There are 10 hidden switches. A switch that is on adds its own fixed numbers to the row, and there is some noise. The rows also spread widely along 16 directions, which tell nothing about the answers.
Some rows, each with its switches (1 for on, 0 for off) after it:
[-18  22  15 -12  -1  -6  30  12   3 -21  25   0  -2  -2   6   8   5   8
 -35  41  28  10  20 -26   4  44   6  10   9 -11  10  15   8   1 -44]
1 1 0 0 0 1 0 0 1 1
[ -9  11  44  16  -2  71  36 -25 -26 -26 -14  -4 -14 -10   5  15 -39 -26
 -10  43  28 -14  12   2   8  10   9  -2 -16  18 -28   0 -10   5 -12]
0 0 1 0 0 0 1 1 0 0
[ -6 -24  -6   6  17  -8  -4   4 -13   9   4  -1  17  25   7 -32 -19   6
   0  21   0   3   7  -5  -2 -15 -38  12 -72   8  13 -34  24 -25 -14]
1 0 1 0 1 1 0 0 0 1
[ 26  10  17 -12   3   8  -6  -7  19 -27  19   3 -11  -4 -20   8 -55  34
  -3  23  25  27  16  -2 -10 -17   4 -10  26 -39 -12  16  22 -32  -8]
1 1 0 0 0 1 1 0 0 1
[  4  -6  -1   1  20 -46  36  -9 -18 -33  20  -6   6  26  26 -26 -22  -4
 -17  33  24  11  16 -14  11   5 -27   0 -33 -35  16   8  13 -13  15]
1 0 1 1 0 1 1 0 0 0
[ 15 -13  50 -32   3   3  -3  44 -62 -25  -1  -2  41   6 -38 -31 -30  28
  36   8 -12 -39  10  36  -7  43  38 -26  -8 -12  24 -23 -29 -10  -1]
1 0 1 1 1 1 0 0 0 0
[-10  35   5 -12   7  24  -7  26  -5 -19  13  -1  25  12  29 -17  26   2
 -32  37 -24 -26   0 -23  -3  34  12   1 -10   5  31  20 -40  14  -8]
1 0 0 1 1 0 1 0 0 1
[-10  28  13 -17  23  41  20  22 -28 -37 -10  -2  39   1   9 -12  17  -6
 -20  38  -3 -22  -8   2  -2  57  20  -3   7   0  22  27   4  20 -61]
1 1 0 0 1 1 1 1 1 1
[ 18  32  23   0   9  -3  22 -46   4 -41  20   1 -23  -7 -13  15 -32   3
  -1  32  45  39  12  13   3 -10  -6   2  32 -55 -14  22  34 -11 -15]
1 0 1 1 0 0 1 1 1 0
[-26 -34  41  28 -21  27  11 -21  11 -22   7  15 -16  14   5  40 -29 -14
 -19   3  51  25  -3  -3  10 -33 -30   3 -57 -19  -8 -30  49 -22   4]
0 0 1 0 1 1 1 1 1 0
[-17  64 -57 -29  42  10 -53 -12  31  13  31  25  17 -22  12 -22  27   0
 -17  19 -10  18   0 -25  19  -9   5 -15  41 -28   5  38  25 -37 -14]
1 0 0 0 0 1 1 1 0 1
[ -7  31  21 -37  -5  13   8  -8 -12  -4   2  22  31  -4 -11  -7  12 -23
   0  18 -10   3   0   7  -3  -4 -17  25  12  13  31 -13 -11  19 -35]
1 1 1 0 1 1 1 1 1 1
[-11   9  25  38 -21 -17  -9 -12  25 -40  41 -31 -34  20  -6  53  49  11
  15  33 -30  22 -13 -38 -25  -8 -20  46  -7  16   4  -8   9  25  38]
0 0 0 0 0 0 0 0 0 0
[-26   3  55 -22 -16  15  -3  -6  18 -34  28   8  11 -10 -15  39  14  31
 -34  32  19  14   9 -33  -1   2 -26  -9  -5 -37   9 -11  16   8 -42]
1 1 0 1 1 1 1 1 1 1
[-16  50  43  24 -17  67 -29  -7 -11 -30   4   7   8  16  10  -9 -43 -27
   5  29   2  -5 -22   2  -4 -24  35 -12   5  25  19   7 -47 -14  44]
1 1 1 1 1 1 0 1 0 0
[  8  32 -11 -22  29  32  23 -37   1   1  -3   1  12  -9  21 -12  -2 -30
 -16  45  -2   8  14 -17   2  -8 -18  17   8  21  -3  22  -9   6 -16]
0 0 1 1 0 1 1 1 0 1
[-40  18   6  19   7  -3 -24 -17  28 -20  21 -22   6   2  12  12   3   9
  -7  24  27  45 -22 -17  -5  -5  -6  -2   3 -33   5  21  35 -23  -8]
1 0 0 1 1 0 0 0 1 0
[  2   2  13  27  24  23 -10  -6   2 -54  -2  17   7  14  -5  -3  -6  22
 -16  22  18  -3  -9   4  11  -1 -19 -17 -41 -45  -3   6  47  -1 -43]
0 0 0 1 1 0 1 1 1 1
[ -8  24  37  -1 -29 -19  14  30   3 -31   7 -15  12  29   4  -1 -25  -7
  -7  44 -14   5 -18 -38 -23   7 -17  17  -2  38  46  -2 -44   6   3]
1 1 1 0 1 1 1 1 0 1
[ 20  52  21   6   3  13  47 -28 -19 -50  -3  14 -16   0   7  -2  -8 -23
 -21  25   9 -12   2   9  20   9  -7  -6  26 -32   2  28  -3  44 -26]
1 0 1 0 0 1 1 0 0 1
[ -2  30  15  -3  -7  13  12 -19   7   6  11 -14 -15  13  32 -16 -25 -35
 -16  13  13  11   0 -27  11  -3  15 -25  20  -7  -1  24   5 -24  45]
1 0 1 0 1 1 0 0 1 1
[  3 -17  16   6  27  15  29 -25 -35 -23 -15 -22  24  21  22 -31 -19 -36
  20  20 -11  -8  -2  -1   9  -4  -1 -13 -13   6  -7   9  20   4  41]
1 1 0 0 0 0 0 0 1 0
[ -3  14  44  -3   8  30  12  18 -34 -44 -15  33  10   3 -36 -17 -67 -22
  25  30  -7 -30  11  11  26  14  15 -12  -5  46   1 -17 -44   0  11]
1 0 1 1 0 0 1 0 1 1
[  4  21   7   6  27  -9   2 -14  -9 -31   8  25   3   5 -34 -18 -18 -17
  35  28  -4   6  10  13  22  -4 -17  19  -5  24  -3 -17  20   1 -11]
0 1 1 1 1 1 0 0 1 1
[-18  51  -1  19  12   5   1  12   8 -24  21  15  -3   3  11 -18  23   5
 -31  51 -12 -23   5 -36  17  37 -10   1  -4  10   0  15  -3  15 -39]
1 1 0 0 0 1 1 0 1 0
[ -4  28  17  -6 -25 -30 -13  14  23  -9   5  -9  22  -1  -9  -8 -24  31
  -8   2  31  29 -29   5 -20   5   1 -18  34 -57  25  23  14 -14 -47]
0 1 1 0 1 1 0 0 1 0
[  0  24  32  31   0 -23  11  10 -25 -29  17  -1 -11  32 -22 -29 -45 -23
  29  33  23   8   2  17   0   7  22  32 -10  36  21 -19  -8 -30  15]
1 1 0 1 0 0 1 1 1 0
[ 33 -18  55 -14 -24 -41  54  10 -22 -40   3   3 -11  20 -10  -1 -44  -4
   5  14  -3  -8  28 -18  17   5 -20 -19  -2 -15  14 -14 -29  15  40]
1 0 0 0 1 1 0 0 0 0
[ 20 -14 -12 -10  23  -9  -3  43  25 -57 -19   1  51  30  12 -16 -52  26
  -5  38 -21   7 -15 -34  -9  12 -12 -23  -4   1  25  44 -17  -6  11]
0 1 0 1 1 0 0 0 1 1
[-11  31   9   7  30   9  -5   0 -42 -32  16  10  14  16  -7 -35 -26 -24
  23  38  15  -4   6  23  15  11  25  13 -18  14  20  -9   3 -24   8]
1 1 1 1 1 0 0 1 0 1
[ 14  -6   6   8  14  22  10  34 -16 -32  11 -14  -2  29  13  -9 -26  18
 -16  29   6 -21   4 -16  -7  52  37 -25 -21 -12  -2  21  29 -34  10]
1 0 1 0 0 0 0 1 1 1

New rows. What belongs after each?
[-18  24  39  -5   7 -33  20 -44 -39 -10  20 -14   2  -3 -24  -2  70 -35
  38  13 -22  -3  -3  13  16  14 -26  24   7  -2   9 -32  37  41 -14]
1 0 1 1 1 0 0 1 1 0
[ -8   8   0  29   5 -11 -16   1  33 -41  31  17 -14  25   3  11 -10  15
 -12  36   1  24   3 -33   4 -14 -23  11 -26  -1   8   2   8 -14  23]
1 0 0 1 0 1 0 0 1 0
[ -4  14 -17  -1  28 -33   8  20  -5 -27   6   3  20  20   4 -23  -6 -19
  12  25 -12   3  -7 -17  16  30   5   0   9  18  22  20   8 -14  14]
1 0 0 1 0 0 0 1 1 0
[ 16  29   0  44   7   0  -9  -5  -1  -1  25  -6 -51  19 -10 -22 -57 -17
  28  25  10   6  12   1   9  -3  24   9  -5  29 -25  -7  19 -52  48]
1 0 1 0 0 0 0 0 0 0
[  2   4  16  20  12  19 -12  53  -8 -13 -28   5  13  17 -30 -41 -73   5
  20  31 -23 -31 -13 -21   8  30  12 -33 -19  61  -3  -9 -14 -34 -21]
1 0 0 0 0 0 0 1 1 1
[ 13  -6 -13 -52  20   2  38 -25  23 -14   2 -16  22 -13  19  22 -28  -5
 -17  39  30  50  15 -24 -16   5 -13  11  39 -22  -4  47  30 -16 -12]
0 1 1 0 0 0 1 1 1 1
[  8   6  70  16 -44   8  19 -22  20 -15 -10 -25  -1  24  10  14 -15 -14
 -16  15  -8   5 -26 -29 -21 -33 -39  -7   2   0  12  -4  -8  30  -1]
1 1 0 1 1 0 1 1 1 0
[ 38   1   0 -16  17  -4  16   3   4 -31   3   2   7  12  -5   7   7  -5
   4  14 -36 -12   2 -23   2   6 -13  -3  22   4  -1  17  23  15  10]
0 1 0 0 0 1 1 1 0 1
[-27  -3  14 -35  23 -22  11   1 -19 -62  15  -8  37  -4  -8  14  -5  -3
  21  21   2  19  -9 -14  18  26  17 -26  40 -35  12  32  26  -4  35]
1 1 1 0 0 0 0 0 1 1
[ -8  29  25   3 -12  25 -21 -14  -8 -21 -11  16  23  -5   1  -8   9  -4
  -1  -3 -15 -20 -26  15   9 -23 -17 -23   0 -38  11   1 -10  31 -16]
0 0 1 0 1 0 1 0 0 0
[ 10  -2  12 -20  20  20  41 -28 -19   0   6   3  -1   2  15  -1   0 -37
 -12  27  15  -1  30  -2  13   5 -16  22 -22  14  -5  -8  18  -1  -5]
0 0 1 1 1 1 1 1 0 1
[ 23 -20  24   1  -3 -37  36  41  -8 -28  15 -27 -10  28  -2  12 -20   5
   2  11   7  -2   4  -5 -10  53  15   9   0   3  14   6  21 -15   9]
1 0 0 1 1 1 1 0 0 0
[ 32   4   8 -35  22   4  13  -7  -4 -21 -20  27  19  -9 -43  -1 -62 -22
  40 -12  13  31   3  47   7 -16  14   8  53   2   4  10  16 -16  -7]
1 0 0 1 0 1 1 0 1 1
[-16  -2 -13  -7  28   7  21  -5 -17   0  -7 -15  23   3  28 -22   9 -26
  -6  25   1  -1   5 -12  12  17  -7   6 -21   8   7  11  12   0  -7]
0 0 0 0 1 0 0 0 0 1
[-17   4  16   2   8  28  23  -8   1 -10  -3  28  -3  -4  -3   7 -39 -23
 -21  28  30  10  19   0  17 -12 -22  24 -29  29   3 -18  -9  -5 -34]
1 0 0 1 0 1 1 0 0 1
[  5   2 -18   1  24  17  27 -36 -25  31   1  -4   3  14  45 -55 -10 -34
 -21  28  15 -10  30  -6  11 -17 -20  10 -56   2  -7  -7   8 -15   5]
0 0 1 0 0 0 0 0 0 1
[ 21 -25   1 -11  17  29  -7  13 -22   8  -2 -49  30  33  39 -30 -13  -5
   7   2 -28 -22 -15 -12 -22  16  29 -30 -13  -5   0  20  35 -30  53]
1 1 1 0 1 0 0 0 0 1
[ 19  -8  20 -15  -4 -55  24   7  20  -5   9 -49   1  14   7  -3 -29   9
  -3  14  -2  10 -14 -54  -6  32  -6 -47  47 -23 -11  35  49 -25  17]
1 1 1 1 0 0 0 1 1 0
[ 30 -35  23   6  24 -10  47  19  -7 -67 -18 -30   9  17 -19  20 -70  -1
  35  43  -2  13   2  -6 -13  31   1  17  13  41 -12  22   4  -1  20]
0 1 0 1 0 0 1 0 0 0
[-20  20  48  30   0  41  -1 -12 -15 -18   5 -33 -14  -5 -21  11 -46  -5
  21  33  34   6 -12  21 -14  17  31  10  10  21 -24  -2  19 -23 -22]
1 1 1 1 0 0 1 0 0 0
[-25  22  54  -8 -38  18   0 -26 -20  -2   3   5  10 -13 -19  19  18 -17
  19   0   8   9  -8  34 -11 -27 -11  35   0  -5  26 -37 -30  33 -18]
0 0 1 0 1 0 0 0 0 0
[-16  25  37 -31   8   8   6  21 -40 -18  26  19  14 -12 -23 -25 -15   3
   5  40  22 -22  44  10  20  39  34   8  -5   7  15 -19 -46 -15 -12]
0 1 0 1 1 0 1 0 0 1
[-23  31  34  -2  -8  48  -1 -11   1 -15   3   4  11  -6  -4  12  15   3
 -21  35   5  -5  -8 -12 -11  11  -1   3  -7   7   9   1 -14  17 -47]
0 0 1 1 0 1 0 1 1 1
[ 39  -1  38 -31 -18   0  10  31 -27 -17 -11  -3  31  14 -25 -24 -60  21
  14  -2   8  -1  -1  38 -33  -3  28   0  19 -20  36  -1 -28 -12 -16]
1 1 0 0 0 1 1 0 0 1
[  6  42 -13 -51  29  19 -45   2  18 -24  -2  43  50 -26 -19 -20 -16  36
  -6   7 -10   7  -8   8  16  -5  -1 -53  46 -66  14  37   0  -5 -40]
1 0 1 1 1 1 0 0 1 1
[  6  23  29  -9   1   8   7 -19 -28  -3  27 -10   2  19   1 -24  15  -3
   2  31   9   6  15  11 -16   2   5  23 -25 -11  26 -18   2  -9  -4]
1 0 1 1 1 1 0 1 1 1
[ 12 -36   7   9  -5 -27  47  14  17 -34  -3   5   0  30  28  33 -31 -25
 -35  -5  29  15 -11 -16  10   5 -23   3  -9 -13  12  14  54  -3   2]
1 1 0 1 0 0 1 1 0 0
[ -7  21   0 -10   1 -39 -17   5  33 -21   8  11  -7 -14 -46  43 -14 -35
  50 -32 -20  31 -34  -3  28  -5  13  -6  96  15  -5  17  56 -10  30]
1 1 0 0 0 0 0 0 0 1
[ 22  33  40 -29   9 -17  -3 -27 -17 -41  22 -10   5 -23 -61   2   0  50
  39  52 -15  15  19  17 -20  -3 -33  24  27 -33  -2 -16   2  27 -58]
1 1 1 0 1 0 1 0 0 1
[  6 -39  15  -9  -3  23  37   0   2 -23  -2   3   6  22  34  31 -30 -31
 -25 -12  29  10  -2   3   4   7  10  -6  -9 -16   1  18  40 -14  39]
1 0 1 1 0 1 1 0 1 0
[ 10  29 -19 -56  11  -8   5  -3  27 -10  22 -30  27  -4  16  17  46  14
  -5  51 -34  34   2 -45 -36  29  -8  27  43   2  26  43  -9   9   0]
0 0 1 0 1 1 0 1 1 1
[-17 -26  13 -24  -1  -3  -1  -3  17   8   4   8  14   4  -8  32 -28 -48
  19 -30  19  32 -15  11  13 -13   4  10  24  18   1  -8  60 -31  30]
1 1 1 1 1 0 1 0 1 1
[-29  34  11  46   7 -15  11  10  28 -59 -30  -6   6  10  -8   4 -55 -32
  19  40 -12  14 -55 -33  20   9 -38  -9  25  50  -4  29   9  17 -18]
1 1 1 0 1 0 1 0 1 0
[ 12   7  30   2  -8  26  -4  12  -7 -12  29  16 -23   5 -29   5 -12  30
  -1  37  17  -4  39   1 -11  15  18  24 -30   7  -4 -29  -5 -24 -18]
0 0 0 0 0 0 0 1 1 1
[ 13  10  16 -63  18  11  51  -6 -33 -24 -27  18  59  -9  11 -26 -38 -25
 -17  36   1 -12  16   0  11   9 -20 -10  18  -3  28  20 -42  27 -33]
1 1 1 1 0 0 1 1 0 1
[ 29  40  51 -33 -24 -13   2  11 -23 -35   8  21  22  -3 -44 -12 -19  30
  12   9  -8 -13   2  30 -14   2   8  -5  39 -34  36  -8 -41  28 -39]
1 1 1 1 0 1 0 0 0 1
[ 11 -19  15   5  24 -11  26   0 -25 -27   1 -24   0  14   2 -18 -22   3
   7  23   7 -10   6  -8   9  22 -11 -18 -28 -17 -12   2  38 -15   2]
0 0 1 0 1 1 1 0 0 1
[ -7  34   6 -15 -16  30 -35  27  27  -5   2  18   9 -16  -8  24  20   8
 -11 -10 -41 -32 -25 -25   8  20  17 -37  43  -1  -2  21  -5  16  -6]
0 0 1 0 0 0 0 0 0 1
[  3  34  39  -5 -15   1 -31  22   3 -40  25 -22  10   7 -33   3  -7  52
  16  30  -8  11 -19  -1 -37  23  23  -6  28 -28  21  12  -1  -6 -22]
1 1 1 0 1 1 0 0 1 1
[ 14  14  19 -16 -17  19  19  21  -2 -17 -16  26  26  13  -5   4 -18 -19
  -9  -7  -5  -2 -14  18  -9   1  11  15  22  14  35   7 -17  23 -23]
1 1 0 0 0 1 0 0 1 1
[ 34 -45  33 -24 -25 -15  29  40   4  12 -14 -27  14  29 -13  29 -26 -21
  17 -26  -9  -1 -21   7 -34  23   9  22  14  45  19 -13  37 -14   4]
0 1 1 1 1 1 1 1 0 1
[ 12 -20  25 -14 -12 -18  18  13  11 -10  32 -18 -33   6 -16  60 -10 -28
  33  -8 -14  11   8 -18   9  31  24  11  47  32 -23  -2  52 -19  76]
1 1 1 0 1 0 0 0 0 0
[-23  -8  19  -7   8  -8  36  -1 -13 -36 -15 -14  30   5   9   4 -27 -22
  -7  19  16  10 -24  -9   5   9 -21  -6   4  -4  14  15  22  11 -24]
1 1 1 0 0 1 1 0 0 1
[  1  49  15  13  -4 -31  -3   6   6 -21  28  33 -29   8 -24 -19 -36 -14
   7  18  17   1  11  -2  32   5   0  -2  16  -3  -1  -8  14 -21  -1]
1 1 1 0 1 0 1 0 1 1
[ -1  30  23 -12 -12   7   9  28 -13 -26   4 -21  12   5   9  18  20 -15
  -3  -2  -7  -8 -27   5  -9  48  43  -8  49 -17  28  33   3   8   1]
1 0 0 0 1 0 1 1 0 0
